All groups share one centre, and each spreads out both ways along 11 directions, with some noise.
Known rows, each followed by its group:
[-14   8  -8  26  -3 -17  -8 -21   1 -40  -6  -3  11  -9  -7  10  30  17
  -7]	Suv
[-22  22  34  -7 -10  -8  18 -10  -9 -24 -19  -5  -4  11  21  32 -19  22
  31]	funem
[-21  39  15   0  16 -21 -26  -1  47 -13  14   1   2 -20  -1  28  32  18
   3]	mami
[ 10 -10  -9 -14  13  12 -19 -31  24  19  -6  20 -21   8 -12   3  12  21
 -11]	lavid
[-17  18 -10  -3 -15  -7  13 -11  -5 -43   2  25 -16   1  28  32   9  17
   5]	Suv
[ 33  22 -21   0   6   9  13 -14   6  36   6 -19 -30   5 -40  11   6 -22
 -23]	Suv
[ -2  15  25 -29  -9  13   4  -1  -3  28  10 -21 -37   5  -3  39  -9   2
  14]	fatop
[  9  15 -25  -4  25 -28  -4   5  31  14  -8   8  -3 -15   1  14  20   2
  -3]	Suv
[ 11  -9 -35   1  -1 -16   7 -10 -15  40  -5  23  34   6  13   7  -5  27
  19]	gedu
[-18  11   6 -21   4  17  -8  12  20   8  -4  10   7  25   1  64  -1  12
   4]	funem
[ 11  -4  -7   6  -4  35   4  -9  -6  27   3 -10 -19  24   8  -7 -22  -9
   3]	vel
[  8  -9 -13   9 -10  32  -6  -6 -18  31   0 -25  -8  34 -13  21 -19 -14
  -2]	mami
[  1   1  18 -12   7 -16 -23   2  18  16  -9 -38  23 -17 -17  31  18  32
  35]	mami
[ -9 -16 -60   0 -18   6 -11  26  -6 -16   7  17  20  26  20  23  -5   3
  16]	funem
[ -9  25  -1  23  -6  30   5  -3  37  27  42   3  13  24   3 -34 -17  21
  42]	vel
[ -4 -14   9 -18  19  11 -21  -2  53  15   4  -1  14 -30  -7   1  39  16
 -15]	mami
[  6   6  -3   5 -27   4  -9 -22 -12   0  -8   9  27   9 -24 -15   1  10
   5]	vel
[ 25  22  17   9   9   3   9   7   2  20  10 -11   4 -16  10  -5  -8  -5
   4]	lavid
[-10   5  -4 -13   4 -17  -6  21   8  29  13  -7   4  -7 -29  -3   8 -34
 -20]	fatop
[ 29   5   3 -28 -13   9 -30   7  -5   1  25   4 -47   2  -4 -15 -16  16
  38]	lavid
[ 51  -2  14  11   6   8 -25 -15 -32  28 -44 -23  -1   0  17 -35 -39  -4
  -5]	vel
[-22   7 -19   1   6  -8  12  20  11  22  10  30  18   5  12   0  -7 -15
  -8]	lavid
[  4 -18 -10  -3   4  11   9  -4  18  17 -34  -7  21 -11  21 -32  -2  -1
 -11]	mami
[ 25  31   0  -7  -8  11   7 -11 -17   1   9  16 -25   7  14  52  -3  15
  -5]	funem
[ 12   8  24 -26  11 -33   8   9  -8 -19 -11  18   5 -23  -7  37  15  16
  -8]	Suv
[ 14  -7 -28 -17   0   0  -1   1 -18   6 -11  11   0  20   0  33  -9   9
   9]	gedu
[ -4 -24  -4 -33 -12   9   2  -2  15  19 -10  -8  20 -26  -7 -17  26   2
 -14]	mami
[-13 -13 -18 -12  39 -36 -17  48  12  28  -8  16 -24   2  25   1 -25 -24
   2]	vel
[ -3  -7   5   6 -29   3   0  -4 -52 -26  10  24   3  29  -4  23 -16  12
   7]	gedu
[ 14  -1  20   3  -4  -1  17 -21   0   3 -32 -19  20 -17   2 -25   1  12
   0]	mami
[ -2  -8 -11  -6 -18  22   4 -17  -9  14   6 -12 -22  20  -2  23  -2   7
   9]	fatop
[ -9  12  18  15   3 -25   6   0 -24  -5  -8  15  21   4  16   3 -17  17
  20]	gedu
[ 17 -10   5  -1  -6  14   8 -33 -26  12 -18 -14 -13  19 -17   9  -7   9
  -7]	Suv
[  1   0   8  -6  10 -30  13   7  -6  48 -18  -8  -3  -9 -18 -61 -25 -54
 -21]	funem
[-18  38  29  29  23 -27  56 -20   0 -11 -26   0  22  -5  16  49   9   5
 -21]	lavid
[ 15   8 -24  -9  -2 -13  16  21  13   6   9 -28  24   6 -27  23   1  13
  42]	mami
[  1  20  -2   3  33  -2   0  -5  55  21  -7  -2   7 -21   7  -4  24  10
  -9]	mami
[-12  10  20   4  12  -7  10 -11   0   6  15  28 -13  -9   9   3   3   9
  -7]	gedu
[ -5  -1  -4  25   6  20  11 -21   7 -42  -2  38  10  38  15   2 -14  38
  10]	fatop
[ -9  28  24  -8  -5   9  10 -27  -2  35  17   9 -34   5   9  23  -8  12
   5]	mami
[ 11  15 -16   7   8  -2 -10 -11  17  -5  -2  11   6  -5  10   8  17  19
   4]	vel
[ 20  24  -7   7 -10   8 -11   9  -7  16 -16 -10  15  30 -34 -10 -31 -35
  -7]	gedu
[-14  -1  -6 -13   6   5  25  12  31 -23  19  31   7  20 -41  -9   4  -7
 -11]	fatop
[-37 -27 -35 -11 -15  -5  12  13  -3   6  12  29 -10  13  12 -25 -10 -26
  -4]	funem
[  8  13   0   2   0 -20   6  -5  -5  -4 -22 -12   8   1   4   9  -8   9
  19]	gedu
[  4  13  47   5 -11   5  21 -29 -23 -12 -20 -19  -3   4  -1  -4 -15  11
  14]	vel
[-17   7  28  20   3  -7  19   5 -13 -18 -15  -9   1   6  36  -8 -27   1
  17]	gedu
[-18 -11   9  -2  18 -15  34  11   7 -47 -33 -30 -11 -15  22  39  13  -9
 -12]	vel
[ -4  -6  13 -25  19   6 -17  19  35 -12   1 -11  -3  12 -46  34  14   2
  -2]	fatop
[ -7  23  18  11   9 -29   5  -3  -1   6 -24 -19   5 -16   2 -21  -8 -19
  -3]	gedu
[ 23   7 -19   1  29 -25  -2   4   5  24 -33  -9   0 -12  12   4   3 -12
 -17]	vel
[ 18  -5 -48  20 -19  32  43 -35 -18  39 -10 -14   3  19   0 -27 -12 -17
 -13]	fatop
[  6 -12  -3  28  11  10  25 -21   9   2 -12 -35  31 -10  19  14  18  37
  18]	gedu
[  5  22   5  -2  -1   9  17 -23  12  13 -13  -4 -15  -5  13  10   3   4
  -9]	mami
[  1  30   7 -33 -19   8  41 -28  -3   9  15  22 -31  -8   4  25  14  18
   1]	mami
[ 12   7 -21  19   8   5 -10 -13   9   6 -10 -44 -22   9 -42  25  13 -23
 -20]	lavid
[ 17   3  16  -9  -2 -10  -8 -12 -28  -9 -12   2 -16  -4  -7  19  -1   4
 -14]	lavid
[ 11  21 -29  13   8 -25  14   8   6  14 -11 -10  17  -9   4  -3  -2 -10
   9]	vel
[-15  -9  -7 -10   9 -23 -10  23 -13  47  -4   4   9  23 -24   4 -27 -23
  12]	vel
[ -9  27 -19  16 -18 -14  -6   7 -18 -21   4 -19  10  14 -38  20   8 -35
  -9]	mami
[ -6  -5 -10  -4  17  -2  -8  29  13  18   7   6 -25  15  43 -12 -39  -5
  26]	vel
[-33  -6 -52  -9 -14  -3  34 -17  -2 -12  19  41  -1  30   1  56  18  31
  14]	funem
[-15 -18 -12   2 -21  15  -3  -9   1  -8   8 -14  -3  16 -42 -27   3 -23
  -9]	lavid
[ 21  -6 -31 -11  23 -33 -17  17 -16  14 -34  16 -19  -9  37   3 -19 -13
  -9]	vel
[ -1  13  -9  16 -16  -3  -8 -15 -20 -20  -5 -18 -10  29 -11   8 -18   5
  31]	Suv
[ 10 -21  16  -9  -6 -17 -23   2 -43   6 -50 -18 -24  -3   8 -38 -31 -38
 -19]	funem
[ 34  25 -23 -17   1 -26  25  -8  -8   6 -10   0   7   0 -24  46   9  20
  20]	gedu
[-12 -14 -14   0   4  -4 -19  12   3  -9  -9   9   5  10   4   5  -1  -6
  -4]	Suv
[  2  17   9   1  13  -4   6   4   9   9   8   3  -3   2 -22  16   7   2
  -4]	fatop
[ 23  24  16 -12  -8  10   8  -3 -18  17 -41 -21 -21   5  43   9 -39 -11
   8]	funem
[-22  -7 -11 -19  -1  -7  12 -12   5   8  -3  15 -28   8  -5  -8   2  -7
  -4]	lavid
[  9  -4   6  -8 -20  34  49 -34   8  -4  -9  -8 -12  12  -4 -27  -5   6
  -1]	fatop
[ 29  28 -11   4   7  -1  -6  -3   0  23 -17 -25 -16  20 -12  19 -25  -1
  22]	Suv
[ -9 -25 -10   2  12 -32  29 -46  -6   1 -42  -2 -12  13  -4   0  -3  30
  15]	funem
[ -5   1 -25   8  -1 -16  14 -11  -3  11 -24   5  11   1  23  -7  -4   0
   0]	Suv
[-17   1 -13   3   1   5   1   0  13   7  12   9   1   9 -16   1  -1 -11
  -8]	lavid
[  6   1 -13  -6 -15  17   6 -25 -21  43  23  33 -12  10 -16  -6  -5 -11
 -22]	gedu
[-16 -14  -5  11   1  16   9  -9  14  17 -24 -28  18   6  -4  -9  -2 -16
 -13]	funem
[-11 -14 -12  -5 -11  34   8   4  -8  23  13  47  27  27  25  -3 -20  12
  -4]	lavid
[  1 -18 -36 -27  11  12  20  29  28  55 -16   7   2   9  45 -14 -28 -12
   8]	Suv
[ -6  14  12  -9  22  -6   0  -5  29 -22   7  17  -6  21 -15  39   3  37
  25]	fatop
[ 38   8   7  -4   2 -33  11 -21 -35  32 -27 -18  -3  10 -60 -19 -21 -18
  -1]	funem
[-16  -1  -6   8   9  13 -11   7  25 -15  15   7  11  29 -14  20  -1  15
  17]	fatop
[ -4  13  29  10   1  11 -33  16   2  -3  -2 -38   6  19  -2  49 -11  10
  25]	fatop
[ 25  19  -3 -11   8  -7  -3  -5  -2  -3 -34 -12 -13  18  -8  31 -16   1
  10]	gedu
[  6 -20 -17  -2  -1  -5 -11 -27 -17 -24   5  27 -17  15 -21  15  11  29
   0]	funem
[ 12   9  27 -10   8  -7  -6  -4  -7  -1   5  -9  -9   3 -43  15   4   4
  -5]	Suv
[-19  10   2 -17 -21 -26  13  11 -16  -3  14   4  -5   0 -12   1  -8  -6
  20]	fatop
[  4  17   0   2   7 -28  18   1   6  28  -4   3  14 -18 -12 -27  -1 -15
  -5]	lavid
[  5   2   8  -4   9  30  11 -20   6  39  -2  16 -16  11  17   4 -15   4
 -17]	Suv
[-41   6  29 -11 -15  12  38 -10  18  11   9   3  13  22  -5 -11 -21  17
  42]	vel
[ 15  12 -28   1  -3  19  26   2   8   2  10 -10  -4  31 -12  27 -12   9
  24]	mami
[  2  21  51   6  24   1 -29  -8  12 -36  10  -1  -7   9 -32  66  17  37
   4]	fatop
[ 21  18 -12 -25  26 -28 -19  26  23  42   6  36 -10 -17  25 -12  -8  14
  19]	lavid
[ 10  -6  34  11  22 -24 -19 -27 -14  -5 -36  -9  16   1 -13  16  -4  34
   8]	Suv
[ -9   9 -30   0  26 -12  -2   9  35  30  -6  10   0  10  12  12  -4   3
   4]	lavid
[  2   4  -3  -2  13   5   2 -14  11  13  -2   1  10  11 -24  36  12  10
  -9]	funem
[-18   2  30   3  27  15  -5 -12  34   7   9  18 -30  -2  33   4  -2  20
  -9]	gedu

New rows, each followed by its group:
[ -7  16 -15  19  19 -21   2  21  -9  10   7  13  -9  36   6  12 -38  -9
  28]	mami
[ -7 -10  -2   0  16  17   4   1  18  36 -13 -20  -2  20   1   7 -17  -5
  -1]	vel
[  5 -14  13  13  21  14 -24  -1  22  20   5 -22  19  -5 -30  -4  14  -2
 -16]	mami
[ -2  39  23  21   5  26  11 -19  30  37  35 -20 -10   5   1  22   4  15
  15]	fatop
[  5  27 -16  24 -29  -4  19  12 -28   6  25  -9  11  18  -3 -42 -36 -25
  34]	vel
[  4  38   7  27  -7  45  10 -48  -8  35  10   7 -40  26  21  10 -20  -4
 -21]	Suv
[-13  25  -4  -6  -4   7  -9  -4  14  27  -1 -11 -23  23  26  45 -16  24
  40]	mami
[-58 -16 -56  -3 -21  30  -5  11  39 -11  24  -1 -38  60  -7   8 -17 -19
  26]	lavid
[-15   7  18  11   1 -21   2  -1 -30  23  -1  17  -5   4   2 -31 -28 -22
  -9]	mami
[-26  16 -33   7   2  12   7  23  44  47  44  17   5  28  14 -25 -22  -2
  42]	vel
[ 26   1 -23  54  51   6  -5   8  14  31  -4  -6   4  35 -10  -3 -25 -22
 -14]	mami
[-21 -22 -39 -23 -21   7 -10 -15  -2 -20  -8  -8 -59  41 -25  13 -10  -9
   9]	lavid
[-15  -5   0   6   8  -5  10   5  11  12  24  12  10 -14  -1  -8  14  -5
  -9]	gedu
[ 15 -11  13 -24  26  31 -17  13  14   7 -36  -5 -12  19   5  34 -18 -12
 -28]	fatop
[ 16   5  16 -10  -1   3   8 -21  -2  12 -32 -31 -14  -6  22  19  -8  27
  21]	fatop
[ -7   7  -8   2 -14   8  36 -17   8 -15 -22 -10  22  -7   5 -15  10  -2
  -9]	vel
[ 12 -14 -25   9 -14  -2 -19  29 -29   1 -16  -4  -7  21  38 -36 -50 -17
  28]	vel
[-33 -11   0  -4 -20  14  32 -11  11  28 -12 -21  43  15 -33 -13  -1 -16
   0]	vel
[ -2  15 -20   8  14 -27   5  18  13  26 -21 -19  46   1 -14   2   1 -16
   7]	funem
[ -9   9 -20   5  21 -11  33   6  26   8  -7 -15  -9  -4   3  35  12 -11
 -10]	vel
[ 15 -24 -22 -16   0  17 -21  -9  13  34 -14   9   8  10   2 -29  -9  13
   8]	lavid
[ -7  -8 -10   2 -15  24   3 -15   8 -11  -1   6  11   0   2  -7  12   4
 -16]	vel
[-26  10  24   6  15 -11   6  -2  31  -7 -20 -23 -24 -15  29 -27  -8 -13
   2]	gedu
[ 40  27   6  16  -2  13  -5 -22  -9  13  -1 -13  14   7  -6  16  -6  28
  21]	lavid
[ 12 -33 -28  -8   4  13  28 -14  14  32 -23 -14   1   6   3  -8   0   2
  -2]	Suv
[ 17   7  35   5  10  30  10 -43   8  11 -18 -21  -8   2  -8  14   7  16
 -15]	vel
[ -8 -39 -49  -3   8 -10  -6   0   8  15 -32   5   7  21  10   1  -7   6
  11]	funem
[ 30  28 -23   6   4 -22   4  11 -11  31  -1  12  42  18 -31  10 -16   0
  17]	gedu
[-39 -13  -2 -11   2  13  16 -20  28 -11   4  27 -11  30  11  43   0  44
  23]	funem
[-27  -1  -6   6   3  -1  33 -12   2  12 -16  16  13  17  16  13  -6  -5
 -14]	lavid
[  0  18  12  -5   6  -8   8   0  -8 -12 -24  -2 -23  14  19  15 -31  -7
   7]	gedu
[ -5  16 -14 -14 -10 -36  25   3  -8  35  -3 -15  -1 -18  -5 -10  -1 -14
  18]	fatop
[ -7 -30  -6 -17  -6 -10  30  10   0 -13 -13  33  18  -6  19 -54 -14  -3
   1]	mami
[-27  -7 -38 -18   4 -12   2   1   4  20  -4  57   5  23  17  15 -13   7
   2]	lavid
[  7 -13 -30   1   4  -6 -22   9  19  30 -34   6  32  -2  28 -48 -20  -2
   9]	vel
[  2  -6  -9 -17  -8  -7   8 -14 -14  -9 -37  16   4  -8  16   1   0  -3
 -16]	vel
[ -2  13 -68   6  -1 -28  21   2   7  24  -3  -1  -1 -11  -6 -18  13 -33
 -17]	Suv
[ 10  15   4  -6   1   3  -3 -10  -2  -1  -3   0 -14  13 -19  17  -7  -2
  -7]	gedu
[  8  19 -33 -22   4  -2 -29  11  40  44   4  29  18  24 -33 -12 -13  -2
  16]	gedu
[ -4  14   7 -31   7 -15  14  26   3  26  23  33 -20   0 -10   3 -14 -15
  -3]	Suv
[-42  11 -21  17  -6  16  52  -9  10  31  23  22  18  22 -16  -8   3 -35
 -30]	lavid
[ -6  44   0  20   1 -19   5   2  -4  40   4 -36   3  14  -6  19 -22  -8
  34]	mami
[ 10  29  24 -32  -9   7  17   0 -16   9  37  27 -56  20 -28  28 -19  -2
   5]	Suv
[  4 -19 -21 -23  -8  -6 -21  15  -6  21   5   0 -23   2 -19 -34  -5 -29
  -6]	lavid
[-11 -27   2   8   6  32  14 -27  22  -7  -5  -5  12  -3   4  -2  26  25
 -16]	Suv
[  9  20   4   4  12   7  24   8  22  37  10   0   2  -9  27  -9 -11  -2
   4]	lavid
[ 29 -29 -17 -10  19   5 -28  19 -32  -1 -30   7 -62  10  58  13 -38 -11
 -13]	vel
[ -5   6  18   9   6  14  21  -9 -19   3   0  18  11   2  15  28  -1  -1
 -35]	lavid
[ 21 -10  -6 -11  -4  -4  -8 -21 -34   0  -3  26 -41   6  -8   2  -4  -3
 -19]	funem
[-11  22  -3 -26  19 -43   2  23  61  47  33  29  -5 -32   3 -70  -1   2
  33]	lavid
[ 37   1 -24  19  17  14 -53   5  11  -4  -1   5  -6   6  31 -14 -12  24
  16]	vel
[-22 -13  24   8   2   7 -13  -7  -9  15  -2   9  -5   4  14 -24 -16  -5
 -12]	mami
[ 12   5  -2  -1   4  -2  -6 -18  26  22 -30   9  35 -18  12 -39   7  14
  -8]	vel
[-18 -16   4  11  19  -5  -4 -11   8  19   5  19  10 -15  35  -1  13  33
   1]	gedu
[  6  13  -1  -8   4 -23 -16 -10 -11  28  -2  23  15  -3 -35   4   6  -3
 -14]	vel
[-15   2 -26  -1   0 -14   1   3  -9  -2  -6  12  -5  14 -16  29   1 -21
 -21]	lavid
[  4   2 -16 -22   3  -1  -6   0  24 -25 -20  -2   3   2  17  39   9  37
  27]	mami
[  8  16  -6  -8   2   8  15   6   1   0  37   6 -20  33 -21  48 -10  27
  36]	mami
[ 23  27  11   8  14   0  12  -3  20  26  -6 -26  -2  -7  13  -6 -10  11
  27]	lavid
[-12   1   0   8   7  13  -7  24   6  -9  15  -1  -9   6  10  25   1 -19
 -18]	lavid
[ 24 -18 -15 -18   0 -10  17   9  -9  -6 -15  -8  13  11  -9  18  -8  28
  33]	mami
[-30   2 -45  20   2  18  13   8  24   9  -5 -24  -3  38  -2  15 -11 -28
   0]	lavid
[ 16   6  -1  16   7  25  -5 -17  -6  13  -1  -7   8  17 -11  36   8   2
 -25]	lavid
[  2 -11 -25   1  -2 -17 -18  -5 -11 -28 -38 -38 -13  23 -25  32   0  -7
  10]	lavid
[ -1  21  17   8  16 -12  18  -5  12  -3  -8 -19 -17  -9   1  14   8  -1
  -5]	lavid
[  3  -2  -2 -33 -42   8  36 -70 -16 -18 -25 -33 -48 -14   1  31  29  46
  25]	gedu
[  8   6   0 -21  15  -3 -28  11  -2   5  16  36 -22   0 -11  20   3  -6
 -22]	funem
[-27   3 -65  -1 -14  -8  14  14  31  30  -4 -14 -10  34  -1 -29 -29 -26
  42]	lavid
[-24  -2 -14  -6 -13  18   2  -7   6  48  15   0  26  37 -43   2  -8  -6
  10]	vel
[ 36 -14  -9  -5   6  -1 -15  -6  11  30 -32 -39  -6  -9   2 -33 -10   4
  14]	lavid
[-25  17  15 -22  -8  11   0  16   9  -4   9  23 -13  17  31  24 -24  11
  25]	funem
[ -9  31  39  40 -21 -40  -9 -46 -69 -34 -30  -3  10  16 -11   9 -22  18
  20]	Suv
[-33  -9 -16 -36   0 -25 -25  15  30 -14 -31  25   8 -16  38   1  15  11
  -1]	mami
[ -1  14  15 -28  15 -25  20 -19  -4  52  -9  30  -7 -11 -26   5   7 -15
 -31]	vel
[ 28 -15 -12  -5  -1  17   5 -13 -44   8  15  10 -24  24 -40  29  -4 -14
 -27]	mami
[  2  -9 -27 -11  -2 -12  -7  -5  15  20 -15 -17  -9   4 -23 -32  -8  -7
  18]	lavid
[-12   0  36   8  -6  36  -6 -10 -22 -28  21  46  21  16   9  44   9  23
 -25]	lavid
[-42 -28  -9 -12   5   7  21 -34  24  -7  -9  18  -5  33   0  44   7  48
  18]	funem
[ -4  14 -55  15 -17  20  34  -5  21   2  16  -1  15   2   5  -5  21 -16
 -15]	vel
[ 30  30  28  14  29 -36  29 -17 -12  17 -48   8  43 -21  39  32  -7  35
  -2]	lavid
[  8   0   1  -4  13  -7   1   3   4  15   7  -8   3   3 -21  15   0   8
   9]	mami
[ 19 -28 -20   9   4  34  -1 -18  -9 -10 -54   4   4  40  42   3 -35  12
  -3]	fatop
[-10  39 -14   5 -28  18  45 -32  28  33  23  20  33  -3  -7 -41   9  10
  12]	vel
[  0 -24  40 -13  -2  46 -18 -29  -7  -2   3  16 -34   7  -3   1   2   3
 -41]	vel
[-12  12   6  -3   8  16  -4   3  11  43  27  24 -17  14   3 -17 -22 -23
 -12]	Suv
[ 29  -1 -11 -12   9  20 -35   4   0   0  43  45 -39  19 -15 -15 -16  19
  12]	funem
[-26 -18 -45  -6   4 -27  19 -20  -5  -8 -19  17  14  12  -5  58  24  24
  -7]	funem
[  3 -28  -4  38   5   4   2   9 -24 -22 -28 -37  45  16  20  15 -16   7
  15]	gedu
[ -3   9 -22  14  23 -39  -3  55  -3 -20  17   4 -36  -5  37  -5 -23 -28
  17]	vel
[  4  15  62  24  13   6  28 -12 -15 -22 -13  -5  26 -15  26  36   5  19
 -15]	lavid
[ -4  15 -27  12   3 -16  29 -32  26  18 -42 -28   1  22  -2   1 -12  18
  36]	lavid
[-28  25   9  10  18 -11  36   3   4  -7   4   6 -21   3   8  44   5 -16
 -27]	lavid
[ -7  -2 -11  -9   6   2  15  -9   9  27   8  28 -36  -2  31 -32 -11 -12
  -5]	funem
[  2 -21   2 -33   4 -14   4 -13  -6  -9 -31  37  -9 -20  23  -5  10  16
 -24]	mami
[  1   2  34   4  24   7  -2 -27  37  -7 -12 -10  15 -16 -16  17  30  24
 -17]	vel
[-15   9  -8  -3  -1   7  11  -7   8   5  22  20 -11  10 -21  11   5 -11
 -19]	lavid
[ 21   9 -10  -1 -10  -9  -8  -6 -25  22 -11  16  -7  15  20 -15 -41   5
  25]	vel
[  0   7 -10 -12  50  -4 -52  20  42  62  -4  41 -15   6  -2 -22 -10 -40
 -53]	gedu
[-13 -19  -6  -4   8 -10  11   3  19 -21 -24   3  32 -19  25   4  20  19
   5]	Suv
[  5  -5  -1  40 -14   6  17 -21 -28  23  -6 -11  54  10  25 -13 -21  27
  29]	gedu
[  4  -1 -10  14  -5  23  -8 -41 -10   4 -13  -2 -27  26   5  21  -7  13
  -5]	Suv
[-28 -31  -1  -7 -13  -8   8 -28 -26 -37 -41   1  -2  25  -9  19   0  10
  -3]	lavid
[ -3  -9  -1 -15  -3 -23   0  -3 -27 -18 -32   7  -4   0  -6  21  -3  -6
 -13]	vel
[ -2  -3 -13 -23   0  15   8 -16  38   5 -18 -26 -45  -3   1   9  11  -6
  -9]	gedu
[-15  30  -8   1 -24  -1  13   5  -1  -6  16  -8  -1   9 -15  17   1  -8
  18]	mami
[ 28  -7 -18  23  17  -5  13 -17   4  22 -19 -29  39 -10  -4  21  21  24
   6]	gedu
[ 21   0  -9   7  12 -10  17  -1 -13  24 -11  -9  -2  20   0  18 -26  13
  27]	mami
[ 25 -17  -1 -29   1  -3  17 -11  -6 -25 -12  18   6 -13 -16  12  21  21
 -16]	mami
[ 13  18  34   5  -7  52  13 -23   9 -14  19 -12 -14   9  -8  24   7  18
  -9]	Suv
[ 12  -5 -15  20   9  22 -15  14  20  12  -9 -23  11 -11  17 -23   4 -19
 -15]	funem
[  9  18 -11  30  22 -24  -8 -12  14 -38 -15  -1  29  32 -20  52  -1  53
  44]	fatop
[-11 -11  -5  -5  17   3 -35   2   7  33  -9  22 -17   4   1 -15  -7 -29
 -38]	gedu
[-20 -22  -6 -20 -10 -16 -24  17  -7 -29  -8   8   1  13  -6  14  -4   4
  14]	fatop
[  8  21 -33  14 -16  -9  21  11 -14  -4   8  -2  -4  10  21 -13 -22  -9
  27]	vel
[ 33   6  -7  19 -17  -9   9 -15 -39 -18  16  -2   0   6 -44 -37  -5  -2
  11]	funem
[-29  14  51   5  19 -16  47 -23   2  -5  -5  51  31 -13  27  18   9  31
 -23]	lavid
